All groups share one centre, and each spreads out both ways along 9 directions, with some noise.
Some rows, each with its group after it:
[-11 -10  12   4 -15 -19   5   6   3  -7   9  10   9  -6   2 -11 -11  -7
 -11 -12  10]
(2)
[ -9 -18   9 -13  -4  -1   5  -3  -3 -15   1 -14   5 -10 -12  -2 -10 -19
  -1  -2   3]
(1)
[ -8 -10  29  -4   0  10 -18  14 -10  10  -4 -14  -4  -6 -33 -23 -29  -2
  -9   6 -21]
(1)
[  8 -18  -9 -19   4 -11  -1  10  -7  -7  19   6  -6   5   3  25 -48   8
 -22   0   6]
(0)
[-12  -7   9   0  -6   1   3   3   1   1   5  -1  12   5   4  -4  10 -15
   3  18  12]
(3)
[ -4 -11   0   6  -3   1 -11  19  -1  -4   7  -9   3  -2 -21 -20 -22   7
  -3 -28 -16]
(3)
[  7  -4  17  21   9  13 -10   9  -1   9   6  -9   0   2   3 -21 -14  -1
   6  18 -29]
(0)
[  5   1  -6  17   3 -12  12   2  -8 -10   9   6   8  -1  13  -4 -22  -8
   4  -1 -19]
(2)
[ -4   2  -4 -23   0 -15  30   2   7 -11 -12  10   0 -28 -14  11  10  -4
 -22 -17  16]
(3)
[ -1 -17  -3 -11  -4 -30   9 -13   4  -3 -10  11  17  -5 -11   0  -5 -10
 -14  -6  38]
(2)
[ -4 -11 -11   2  25  -4  28   7  -1  19 -22 -13  13  -3 -28   2  26 -35
   0  38   5]
(0)
[  5 -17   3 -14  -1  -5  -6  -2  -1 -11  14  -1  -1   6  11  16 -32   2
  -7  14   6]
(0)
[-13 -37  42 -29 -10   4 -22   6  13  -2   2 -15  -7   0 -24 -11 -15  -5
 -24  13  19]
(2)
[-11  -3   4 -14  -3 -14  15  -2  -5  -7 -10  11  15  -4 -16 -13   1 -18
 -13 -11  19]
(3)
[  2 -26  25 -18   5   2  -9   0   2  -6  -2  -8  -3   0 -18 -15 -26  -7
 -19   5   3]
(2)
[-15   7  24 -10  -3 -18  35 -14 -19 -17  -8  28   8   4   5 -19  -1 -43
 -17   8   5]
(3)
[ -6 -13  14   6 -13  -4   1  -7  16  10  12  11  13 -12  11 -13  18  -7
  -6  -4  37]
(2)
[-10 -16  -9  -1  -3 -16  13   7  -8  -2   7  -2  -1   0 -10  14 -13 -17
  -9  -1   5]
(0)
[ -8  -1 -12   3  -2  -9   5  -9   2  19 -17   0  10  -3 -18  -1  32 -12
   2  -2  32]
(0)
[ 11   6  -4 -28  17   4  17   1  -4  -2  -6  23   8  -1  -8  -6  -8   1
 -23  -7  14]
(0)
[-11   2   4 -23   3 -26  24  20   4 -22 -12  18   5  18  -4   7  -6  -7
 -25  21  -1]
(1)
[  7  -7   6 -22  22   1  15   0  -3  -2 -14   6  20   1 -13 -14  -7 -16
 -11  24   8]
(3)
[  0   6  -3   0   6  -3  36 -10 -10 -11   7  22  11   4  24  -5   9 -32
  -3   6   5]
(1)
[ -8  -8  14  -9  -6  -6  -8  16   5   5   1  -6  -1  -7 -14   6 -14   7
 -12  12   0]
(1)
[ -1  -6   3  14  -2  -1  -3  -3   1  -2   4  -2   5  12  11 -11   4 -10
   9   6  -2]
(1)
[ -9 -20  10 -15  -1  -2   8 -27 -22 -16  -9   0  -4  17 -16 -20  -6 -42
  -5 -14  12]
(2)
[  7   7   6  -4  10   0   7  33  19   5   3   7   1 -17  -2   0  -6  25
 -20   7 -14]
(1)
[  4  -4   2  -3   3 -15   9  15  17   2   3   8  16 -20   1   2  -8  11
 -14   8  10]
(2)
[ -6 -10   8  -1  -8  -9   4  19   5  -7  16   9  24 -18  -6 -20 -21   2
 -13 -23   8]
(3)
[ 15  -8   0 -18  25   6  32 -16 -17 -11   2   6   8  -9   7   2 -21 -30
 -10  19  -3]
(1)
[ 15 -11   6   2  22  24   3  -9  -5   2   2 -13   8  -9  -2 -20  -8 -16
   7  11 -15]
(1)
[  2   4  15 -15   7   3   5  16 -15  -8   6  20  -1  13  -7 -21 -36  -2
 -24  -7 -18]
(0)
[  2  -5   5 -16   7  -9  14   7   4  -3  -7   6  12 -15 -12  -4  -7  -3
 -17   3  10]
(3)
[ -4 -14  -3   1   3  -6  -2   6  11  14  -9 -17   5  -9 -15  14  12  -4
   1  24  13]
(0)
[ -1 -11  -3 -15   7   1  -5  18  10   6  -7  -7  16  -6 -26  -7  -3   7
  -7  -1  12]
(3)
[ -3 -13  13  -3   5   6   1  -3  -3  -7   3 -10   7   6   2  -9  -5 -19
   3  21  -6]
(1)
[-20 -14  -5   0 -14 -21   3  15  -8   8   6   2  -3   9 -15  16 -11 -12
 -14   1  14]
(0)
[-14 -11 -12   0 -12  -3  21 -15  -4 -21  16  -5  -2  -1  22  22  17 -31
  12  -7  11]
(3)
[-12   1  16  -8   7   5   6  23  21  17 -16 -10  12 -15 -22  -7  30   0
  -6  33   4]
(0)
[  0  -9   9 -24   5 -15  22   4   5 -13  -1  11  18 -20  -4  -1 -16  -8
 -22   7  16]
(3)
[-18  -3  17 -27 -13 -11   8  12  -8 -22   6  16   2   9  -4  -4 -21 -10
 -23  -7   4]
(0)
[  0  20  13  -4  10   7  25  14  -7  23   4  29   6 -20   0  -8   1  -3
 -22  11   2]
(1)
[ -5   7   3  11   1 -10   6  -3  -1  17 -13  17  21   6  -6 -23  17 -10
  -2   8  19]
(2)
[  3  -6  -6   6   3   7  18  -3  -1 -14  16  -7  -9 -10  19   9   1 -13
   5  -5 -15]
(3)
[ 26 -14   2  -1  29  10   6 -12   3   8  -3   0  12  -1   2 -16  -9  -7
  -4  22   4]
(2)
[  1   0  10 -12  11  12   9   2  12  15  -9   6  13  -9 -12 -16  27  -5
 -10  11  22]
(2)
[-13  -4  19 -12  -4   8   9  19   7  -6   9  -2   2 -11  -3  -6   4  -7
 -11   5  -6]
(2)
[ -3  -5  14  -5  10   9   8   8   4  -9  -2  -4  10   5   1 -16   5 -15
   0  22  -9]
(1)

New rows, each followed by its group:
[  1   0   2  -5   6  -8   9 -15  -3  13 -15  13  19   1  -6 -11  15 -14
  -3  13  31]
(3)
[-12  -5  19 -10   0  -3  22   5 -12 -24   5   5  -1   3   4  -9 -15 -27
 -11   8 -19]
(3)
[  0 -13  19  -5  -4  -2 -12  -6   7 -17  -4 -17   1  -5  -2  -7 -14  -1
   3   8 -10]
(0)
[ -2  -2  -8  -7  -2 -19  20  -1   5  -5  -4  13  14 -19  -9  -2   4  -4
 -14 -23  22]
(2)
[-18  -7  24  -1 -11  -2 -13  11 -10   2  -4  -7  -3   2 -27 -22 -16  -8
  -7  -6 -11]
(1)
[  2 -10  28 -13  10  26 -10   5  -3  31   3 -15   6 -23 -17  -2  -9  -4
  -4  43   5]
(1)
[ -3 -23  -7  -6  -5 -17   0 -21 -13 -15  -2  -9   0   8  -6  10 -19 -22
   2  -4  12]
(1)
[ -7  -2 -13 -12   2 -25  13   6  14 -21 -22   6   8  19  -9  -1  19  -4
  -7  -2  14]
(1)
[-12  -8  16   8 -11   5  -4   0  -5  -3  11  -2  -3   5   3 -14  -1 -15
   2  -2  -4]
(2)
[10 -2 -8  0 10  0  6 -9 -3  7 -3  6  6 -1 -2 -6  2 -4 -2 -5 11]
(0)
[-13   6  30   6  -7  13  -7  -5  23   6 -16 -12  18 -10   2 -23  50  -7
  17  28  10]
(0)
[-13  -5  -5   0 -10  -2   2   0   6   5  -1  -5   4  -4  -4   6  23  -7
   4  -3  20]
(3)
[ -2 -16  16  10  -8 -10  -4   1  16   8  14   6  18  -5  19  -6   0  -1
  -5  23  23]
(2)
[-10  -4  19 -12  -1   7  -6  29   4  -5   2 -13 -11  -9 -21  -2 -16  10
 -13   1 -27]
(2)
[ -4 -15  -7  -1  -8  -4  14  20  -1 -30  27  -2   9 -23  -3 -12 -34  -4
 -10 -54 -17]
(3)
[  5 -10   4  -4   4   5  11  -2  -2  -4  15  -2   3 -18   9   5 -14 -10
  -4   4  -2]
(1)
[-24   4   6 -23 -12   2  33  19  10 -20  10   5   7 -23   4  11  22 -17
 -11  -5   6]
(2)
[ -3  12  23   8  11  32   0  12   7  34  -2   2  16 -13  -5 -30  31  -3
   4  26   1]
(1)
[-13  -7  -7  10  -8  14 -14  24  12   9  13 -14  12  -4 -11 -11  15   7
  10 -20   2]
(3)
[ -9  -2  21   0  -5  -5   0  13   1  -2  -1  -2  -9  -3  -5  -1  -8   0
 -11  14 -14]
(3)
[ -5  16  -7  14   0  -7  11  18   5   7   3   4  13  -7  10   7   7   5
   7  16 -10]
(2)
[ 13   4   6 -16  18  11  10  10  -6  -1   7  18   4   3   3 -11 -22   3
 -18   6  -8]
(0)
[-16 -18  20 -14  -4   5 -10  -8 -10   1 -13 -18   8   5 -29 -14   0 -27
   3  15   9]
(1)
[-20   6  16  -9 -11  -7  13   4  -5  10  -3  15   9   4  -3   1  17 -18
 -10  22  21]
(1)
[-11   1   6  10  -7  -2  -9   1  17  19 -18 -11   9 -13 -19  -9  37   2
   8   5  18]
(0)
[-13  -3  16  -1 -15 -16  -1  11   3  -3   3   3  -3 -10  -9  -1 -12   3
 -13  -6   1]
(3)
[  4  -4   6 -30  15  -8   2  12   5  14 -21   1   3  -3 -24  17  -9   7
 -22  39  15]
(1)
[ -5 -12 -19 -10  -5 -27  24 -21 -11 -22  -5   5   8  -2  -2  14  -6 -27
  -2 -17  21]
(2)
[  6 -22 -22  22   5  -8   8 -12  -3  11  11 -15   3  -3  10  21   2 -22
  13  16  10]
(0)
[-23 -11   8  -2 -20  -9  -1  -8 -11 -10   3  -4  -5   9  -6   0   1 -24
   3 -10  11]
(2)
[  2  -3 -20  18  -6 -24  15 -10  -4 -21   6  13  -1  11  15  -3  -6  -9
   1 -32  -1]
(1)
[  2  -4   4 -13   9   0  13  11  12  -3   2   1   8  -9   6  10   2   0
  -9  24   5]
(1)
[ -3   4  11 -17  10   2  18  18   9   3  -5  14  26 -17 -12 -20   7  -4
 -18   6  12]
(3)
[ -2  -6  14  10   0  -2 -27  11   3  20  -9 -10  -2  14 -15  -8  -7  12
  -1  23  -4]
(1)
[-29  -9  11 -25 -14  -5  13  27  12 -12   6   2  25  -8 -14  -4  12 -12
 -12   4  22]
(3)
[  8  -1  -5   7  15   3   0   8   4  20 -10  -4   3  -8 -19  -9   4   6
  -4   2  -2]
(0)
[  4  -3 -12   0  -3 -14  19 -11  -6  -1  12  13   1 -15  14  19 -10  -9
  -8 -10  18]
(1)
[-17   5   7 -12  -7  -8  18  19  15  -6  -3  10  12  -8  -3  -2  24  -4
 -12   3  13]
(1)
[  5   7  -5   3  12  -2   6   7   1  11 -13   4   9  -4 -11  -7   5   3
  -3   5  -3]
(2)
[  2   1   2   3   5 -25  -2   4   1  13 -24  14  17   2 -26 -23  -8   5
 -16  -1  15]
(2)
[ -3 -10   5 -17   7  -2   7   6   1  -7 -10  -7   5  -8 -23  -7  -6  -8
 -11  -2   0]
(1)
[ -9 -20  43   2  -9   1 -18   1   6  14   1   8  10  11 -11 -44  -5 -10
 -17  11  21]
(2)
[-16   7   8 -23  -3  -5  21  21  12   6  -9  20  32 -19 -24 -24  24  -6
 -21 -11  30]
(3)
[ -8   5  13  -1   3   1   3 -13   0   3 -28  -1  12   1 -21 -31  28 -17
   5   1   8]
(0)
[ 10 -10   3   9  12   7  15 -12  10 -14  -1 -17   8 -25   8 -11   7 -15
  13   4 -15]
(0)
[ 10 -17   0   2  10 -12   6 -24  -4   3  -6   7  20  12   9  -6  -3 -23
   2  26  26]
(2)
[  4  10   9   3   8   8   2   5 -10   8  -3  15   3   8  -7 -29  -8  -2
  -8 -10  -9]
(0)
[-16  -3  15  -4 -12   3   6  29  19   0  18   3  18 -19   5  -5   8   5
  -8   4   8]
(3)
[-11 -22  24 -21  -6  -1   3   5   6 -11   6  -2   0  -7 -11 -10 -10 -12
 -19  -3  11]
(2)
[ -6  -2  -1 -20   0  -7  26  -5   7 -17  -4   6  11 -20  -2   1  14 -14
  -8 -11  16]
(0)
[  9 -25  -8   5   0  -9  -3 -20 -14 -19  12 -12 -10   1   5   7 -38 -14
   4 -17  -9]
(2)
[ 12  -7  -6  -7  13  -3   4 -11  -7  10  -8   0   1 -11 -14   2 -14  -3
  -8   0   9]
(1)
[-25  10  29  -5 -16   3   5   8  18  -5 -10   1  15 -14  -5 -23  41  -7
   1   4  11]
(0)
[ -9  -3  17 -32  -4  -2   6   7   6 -13  -1   9   8  -1   0   5  -3   0
 -16  14  17]
(0)
[-13 -11  11  -4 -11  -4  14  -7  -8 -18  11   3   2   2   5  -8  -4 -29
  -3  -8   3]
(2)
[  1 -11 -10  15  -7   0  10 -17  -4 -12  20  -7  -7  -1  27  14   3 -20
  15  -5  -3]
(3)
[-24  -5  16 -11 -13  -3  27  -1 -13 -28  11   9   4   2   6 -12   1 -40
  -7 -12  -2]
(2)
[  3 -13  -6  -6   6   6   4   4  12   1   6  -8  14  -9   5   8   6  -3
   3  14  14]
(3)
[  2   7 -14   5   5  -2  25   3  18  -7   1  12  15  -9  17  -6  35  -4
   1 -11  13]
(1)
[-15  16   3  -4  -1   2  10  17  -1   7 -14   4   5  -1 -18  -6  21  -4
  -2   5  -6]
(2)
[-24 -12  13 -16  -6  -2  11   9 -11 -14   1   5  28  17 -12 -25  -1 -35
  -2   6  12]
(3)
[ -6 -10   3 -16   3  -5  22  -6 -12 -23  -1   2   3   1  -4  -5 -10 -29
  -7  -5  -3]
(2)
[ -4 -24  -7  -8   0   8  -4  24   3 -27  20 -30 -10  -4  -8  13 -31   0
   0 -14 -33]
(3)
[ -1 -12  10   0  -3  11   9 -14 -12   7  23  -4   4 -25  11   7 -13 -22
   2   7  10]
(1)
[ 15  -6 -17   5  11   1   7 -24   7  11  -1  -5   1  -9  16  20  20  -5
  10  17  23]
(3)
